Every row belongs to one group in each of 3 separate groupings. Each group adds its own fixed numbers to the row, and there is some noise. The rows also spread widely along 9 directions, which tell nothing about the answers.
Some rows, each with its group in each grouping after it:
[ 23 -33 -21  -3 -21 -10 -17  17  37 -10  -2   1  45 -13 -52 -58  42  22
  -9  18]
S bepef (1)
[-21  27  23 -10   0   3  -9  -5 -16  20 -10   9 -28  21   5  18 -21   5
 -33  34]
Y tebu (1)
[-17  -3 -63  10  23   0  18  -9  -8 -26  22  24 -13  11  -8  -2  32  -3
  56 -41]
E resap (2)
[-18  28   5 -23  22   5  48  -6  24 -31  18 -11 -17   7  10  -6  38  -8
  43  12]
B Zol (0)
[ 11 -28  18  18 -24   9 -21   5  -1  14 -19 -18  37 -30 -21 -46  10   5
 -10   6]
A resap (0)
[  0 -32 -14   8   2  21  -1   9   7  -7 -16   7  23 -19 -38 -49  31  31
 -14  18]
W tebu (2)
[  8  10 -18 -45  32   0   7  19  12 -21  14  18  -6  -5 -14  -6   0   1
 -24  34]
S Kol (0)
[-13   8   2   5  -5  15  -5 -18 -18  17 -17  -9  -6  15 -22  -9  13   1
  14   3]
B bepef (0)
[ -9  20 -22 -26  12 -17   6  18  21 -19  12 -20   1  -4  -6  13  17 -30
  27 -25]
W Lov (1)
[ -6  -9   1   3  12 -17  26  15   5 -23  20  19 -27 -18  36 -22   3   1
  16  18]
Y Kol (1)
[ 26 -24 -11  12 -11 -15   0  19   3   3   6   5  12 -33 -11 -29   1   9
   5   8]
A Zol (1)
[-31  -2  -1  21  14   5  37 -11 -15 -35  15   5  -3   1  19 -16  10  12
  21 -35]
E Lov (0)
[ -9   6  13  -4  -4 -13  13   1   9 -18  -3 -26  16  11 -11  -4  -2   1
 -10 -12]
B Lov (1)
[ -6  -2  31   0 -11  -2 -36  15 -31  27 -29 -26  14 -19  -7 -16 -24 -22
 -43   0]
Y Lov (1)
[  1  30 -43 -38 -12 -20 -48  11  12  37 -13  -2  13  27 -53  27  26   2
  -7   3]
Y Lov (2)
[ -8  -9   9  20   0 -12  25 -16 -12 -18   6  22 -33  18  31  -4 -12  18
   9  14]
Y resap (1)
[ -3 -16 -39  22  19  29 -21  -3 -49  17  -2  38 -19 -13 -13 -26   4  10
  11   2]
S tebu (2)
[ -9  25 -26 -18  25  -7   0  16  -8  -3  19  14 -28  -8   4   7   5 -11
  17   7]
B Kol (1)
[-55  32  38 -19  23  26  13   0 -12 -22   6 -16   9  -1   6   3 -14  -6
 -48  -8]
E tebu (0)
[ -3 -20  13  -8  38   1  40  15  -8 -45  12  20 -16 -22  20 -18 -29  17
 -38  25]
W Kol (0)
[ 27  -2   2  -6  21 -28 -18  29  -7  22  17  49 -40 -35  17  -6 -36  29
 -29  58]
E Kol (0)
[  2 -22 -42  37  21 -30   8   6 -46 -12  38  54 -36 -11  29  15 -39  38
  11 -31]
E Lov (2)
[  6   3   0   1 -15 -13   9 -11   5   5  -7 -33  -1  11   2  15 -10 -37
  33 -20]
A resap (1)
[ 18 -31   4  19  -5  -9  11 -15  -8  10 -19  -1 -27   8  10 -24  -2 -11
  28  18]
Y resap (2)
[  2   3 -32 -25  29   8   7  21  10 -22  21  21   2 -23 -17 -28  33   3
  12  18]
S Zol (0)
[ 18 -11 -48 -22  17  10  -3   2  15 -11 -21  17   9  11 -62 -21  37  13
 -12  30]
W resap (1)
[ -4 -19  10   6  10  19  17  -2   5  -4  -8  19 -21 -10   7 -46  32  14
  15  46]
Y tebu (0)
[  2  16 -25 -33  -2 -12   0  -1  30  -3 -13 -28  28  29 -53  11  30  -9
  13 -12]
B Lov (0)

New rows. What belongs after each?
[-36  45  -2 -43  39  -8  39  11  14 -44  43   3 -28  24  19  56 -19  -7
   3  -4]
B tebu (0)
[ 10  19 -35 -41  20 -29  27   8  33 -24  14  -3 -15  26 -18  26   2 -13
  17   7]
B Kol (1)
[ -5  10   2 -14  20  -9  29   6   8 -25  18  -1 -30   8  12   4  -1 -11
  13  15]
B bepef (1)
[-17  39   0 -32  24  17  26 -14   7  -9 -16  -1 -23  28 -11   5  19  -5
 -19  37]
W Kol (1)
[-32  -8   9   7  28   7  17  24  -5 -53  41  27   6 -42  26 -37  10  26
 -13  -9]
E resap (0)
[ -5 -26  13  27 -35 -28 -19   6   4 -11   6  21  26  -2  -7 -25 -10  62
 -35   3]
Y resap (1)
[-17   3   3  20 -13  -1  -1 -16 -12   7 -16 -13   3   6  -8  -9  -1   5
   4 -18]
W Kol (1)
[-24  20  -9   0  -1   9  -2  -9 -16   5   5  42 -10  15 -12  -6  22  56
 -22  28]
Y Zol (0)
[  8  -9 -34 -28  31 -13   1  41  23 -22  23   8  11 -42 -11 -30  21 -11
  -1   1]
E Kol (2)
[  8 -36  10  24  -8  -3   5  21 -11 -14   6   1  23 -42  12 -39  -6  19
  -6  -5]
A Lov (0)
[  8 -62 -57   9  21   6  32  11   1 -54  17   7  28 -14 -27 -44  17  -3
  28 -39]
S tebu (2)
[  1 -20   1   5 -16   0  12  -1  38 -17 -17 -20  38  -7 -29 -48  52  22
  16   2]
W Lov (0)
[  4   7 -26 -18  25  -6   8  -2   0  -1  -4   1 -11  10 -20  11   3 -19
  15  -9]
E Lov (0)
[  6 -13  -7 -23   1 -38  19  16  20 -28  10  -4   7   9  -8  10 -27   0
 -26   2]
Y Kol (1)
[ -2  23   4 -28  14 -29   6  13  30 -14  27  14 -16   5  10  16  -7  15
 -19  26]
E resap (2)
[-25   1  48   8  11   7  17   5 -11 -27  10 -21   0 -22  31 -22 -10  -9
   1  -6]
B resap (0)
[  2  -7 -16   9  19  10   8  11   0  -7   9  22 -16 -25   5 -45  50  18
  43  20]
B Lov (0)
[ 16 -18  -2   9  16  -5   1  11 -36  10  -8 -17 -18 -29  -2 -10 -31 -39
  17 -16]
B Zol (1)
[ -3 -11  -2 -22  37  -8 -14  38 -31 -15  25 -10  -5 -41  13  18 -68 -54
 -13 -31]
S tebu (0)
[ 30 -20 -28 -13  -1 -25  14   0  36   0  -8  12 -13  20 -19 -11  34   8
  38  33]
Y Lov (0)
[ 20 -11 -14  -7 -10 -33  -9  -2  13   2   1   5   8  21 -35  18 -20  26
  -3   2]
B resap (0)
[ 37 -11  -6 -32   3 -36  21  16  48  -2   4  10 -19   4  -8  -5   9   8
  13  57]
Y Zol (0)
[ 19 -13 -10  -6  17 -23  35  -4  10 -23  13 -16 -24   6  22   7 -14 -43
  58 -18]
S Lov (0)
[  7 -36  -6  17   9 -17  33   5  19 -43  23  24   4 -15   6 -38  10  34
  13   4]
E resap (0)
[ 18   5 -31 -19  14 -13  10   8  29   2   9  18 -10  -5 -25 -14  33   7
  29  23]
E Zol (0)
[-24 -16  -6   7   3  -7  -1  13 -30 -22   7   8  14 -11  -1 -10 -24   9
 -34 -27]
Y Kol (1)
[-25  -7  -8 -14  23 -11  31  19  17 -50  30  -9  23 -19   4 -16   3  -7
  -1 -33]
E Kol (0)
[-16  11  21 -45  31   3  10  32   0 -26  -1 -25   5 -20   2  -7 -19 -45
 -51  13]
Y Kol (1)
[-13   2 -17   6  -5   5  34 -24  -3 -24   0  11  11  34 -16   3  14  43
 -11  -2]
A Lov (0)
[-28  -1  12  -4  19   2  48  -7   6 -43  18  -5  -8   7  18 -14   4   3
  -5  -5]
E bepef (2)
[ 18  10 -27 -41  47 -20  16  27  30 -19  30  17 -41 -18  13   9   7 -37
  43  26]
E resap (0)
[ 10   1   2  18  -3 -20  16 -20   5  15  -3   9 -32  16  15   0   2  10
  38   9]
E Lov (0)
[-12  31  -2 -22  24  -8 -12  27   0   5  26  17 -12 -31   6   2   1   2
  -6  14]
E Zol (0)
[ 30 -41 -14  15 -17 -53  36   7  13 -35  26  20  13  15   5  18 -47  60
 -28  -6]
A Lov (2)
[ -3  -9   4  -4   1  -1  14  -5   7  -6 -15  -5   1  11  -8 -18  19   2
   4  13]
Y Lov (0)
[ -4   6  18  -6   1  12  28 -10   4   1 -13 -24  -6   2  11 -14   6 -23
  13  16]
A Kol (0)
[  0  -8   1   4  16  -3  48 -27  -7 -15  -5   1 -21  19  -3  -5  -7   4
  10   6]
E Zol (0)
[ -6   9 -12 -25  13 -19   8  13   1 -24  25  -3  14   2 -11  16 -21   5
 -29 -15]
S Zol (2)
[  2 -45 -39  17  19  10  -3   9 -31 -12 -10  12  27 -29 -42 -44  -2   4
 -12 -30]
E Kol (0)
[-15   4 -19 -15   0 -12  11  -2  13 -29  22   9  18  27 -21  17 -13  30
 -28 -11]
S tebu (2)
[ -9  21 -13 -10  19 -12   3  11   0  -1  17   7 -17  -7  13   2   9  -6
  16  -6]
E Lov (2)
[ 12 -26 -21  25   0   9 -13  -3  -9  11 -12  49   5 -11 -30 -56  37  72
 -18  36]
E Lov (0)
[-39  21 -15 -24  13  21  20  23  24 -47  31  -5  30 -16  -5 -14  41  -1
   1 -16]
A tebu (1)
[  8   6   8 -21   8   2 -33  40  24  16  -1   0   2 -47 -12 -32  24  -7
  -7  41]
W tebu (1)
[-18  23  10  -2   9 -29   5  22 -14 -13  35  -6 -15 -19  27  24 -37  -3
  -1 -25]
B Zol (1)
[ -5  20  -4 -13  21   3  50 -22  19 -10  -6  -7 -29  23   0 -11  31 -19
  32  20]
E Zol (1)
[  9 -21 -15 -18  -8 -14  16  21  32 -34   4 -37  56  -8 -33 -15  14  -7
 -16 -26]
A Lov (2)
[-26  -9  10  -4  -2   0  59 -20   8 -46 -13 -40  21  27 -12 -14   7 -18
  -3 -29]
Y Zol (1)
[  1  44   5 -39  -3 -13 -43  35  16  33  13  18   0 -23  -9  12   2  25
 -41  56]
A Kol (0)
[ 37 -69 -46  25  -9 -28  11  30  23 -27  32  32  20 -36 -13 -33   3  38
  39 -10]
A tebu (0)
[-24  22  -8  -6 -18  13 -36  -8 -16  35 -19   1   3  17 -30  -6  26  11
 -14  12]
Y bepef (2)
[ -5 -16  -3  30  -5   0  -9   1 -24   9   1  25 -15 -15   3 -20  -2  35
  -3  10]
W bepef (2)
[ -3  -1  17 -10  15 -21  36   4  14 -30  24   4 -23  13  18  20 -35  16
  -2  16]
B tebu (0)
[ 14 -17  -8  -7   1  -6   8   4  16   1 -15   9  -2   8 -14 -32  33  19
  -4  37]
Y Lov (2)
[  8   9   4   3 -33 -15  17 -19  21  13 -14 -33  11  20 -17   2  13  -6
  26  -6]
A Zol (1)
[  6 -11 -17 -32  33  12  30  -3   8 -11 -13   1 -28  17 -14  -1   6 -32
  19  32]
Y tebu (0)
[ 35 -21 -16 -25   8 -46  14  26  35 -25  23   9  -8   3 -17   8 -19  13
  -6  29]
B bepef (1)
[  9  18 -27 -17   5 -22   3  14  15  -8  26   6 -19  -2  11  23   1 -18
  36   4]
A resap (1)
[ 11 -36 -56 -13  30 -17  16  24  14 -33  27  22   7 -12 -26  -5  -4   4
   9 -21]
E tebu (2)
[-10   5   2  13   6  -3  -2  -9  -6   0   8  23 -14  -4   8 -15   5  25
   6  10]
E resap (0)
[  9  36  25 -20  14 -14  15  10   3  19  17  -6 -49 -15  46  27 -21 -29
  28  37]
A Zol (0)
[ -9  29   9 -15  13   3  23 -17   2  -6   0  -8 -28  20  18   1   1 -23
  11  20]
S Kol (1)
[ 33  -8  11 -24   0 -36   7   1  12  16  -9  10 -42  26  -2  24 -34  -1
  -9  57]
Y bepef (0)
[-26  16 -11 -10  22  11  28   9 -17 -34  25  10  -2  -3  18   9   3  11
 -19  -9]
A Lov (2)
[ -4  23  13   1 -10 -18 -17  -4   7  18   2  10 -12  12   0   5  -7  18
 -13  20]
E resap (1)
[ 31 -22 -47  14   2 -27   8   4  13   2   7  36 -29  -4  -9 -13  12  26
  39  22]
W Kol (1)
[ 38 -54 -42  24 -28 -52  -5  11  17  -7  11   3  34  -3 -47  -6 -13  39
  29 -34]
B Zol (0)
[  6  14   4   3  -1  24 -23 -36 -41  50 -52 -23 -19  30 -34   6  -6 -31
   9  11]
B resap (0)
[ 19 -23 -27 -15   3  -7  41  -2  55 -43   4 -13  26  13 -25 -46  62   5
  33   7]
S Lov (2)
[-30   0  -8 -15  17  -9  28   3  -6 -40  15  -9  -6  18   8  26 -29 -21
  -4 -31]
Y tebu (1)
[ 27 -33 -10  -1   1 -45  14  14   3 -10   5   7 -15  -2   7   1 -42  -3
  -4   6]
Y Kol (1)
[-31  20   1 -20  21   4  19  -5 -12 -10   6  -7 -26  19  13  31 -13 -30
  20 -11]
Y tebu (0)
[ 26  -2  -2  -1   4 -28  17 -11   0  12   6   1 -39  13  16  12 -24 -10
  26  18]
S Zol (2)
[ 24  -8 -25 -25   9 -26 -27  30  22   6  20  10   2 -18 -21   7 -12  -7
  11  12]
S tebu (0)
[ 17  42 -35 -64  33  -4  14  21  29   0  19  16 -42  14 -10  31  17 -29
  10  61]
A bepef (1)
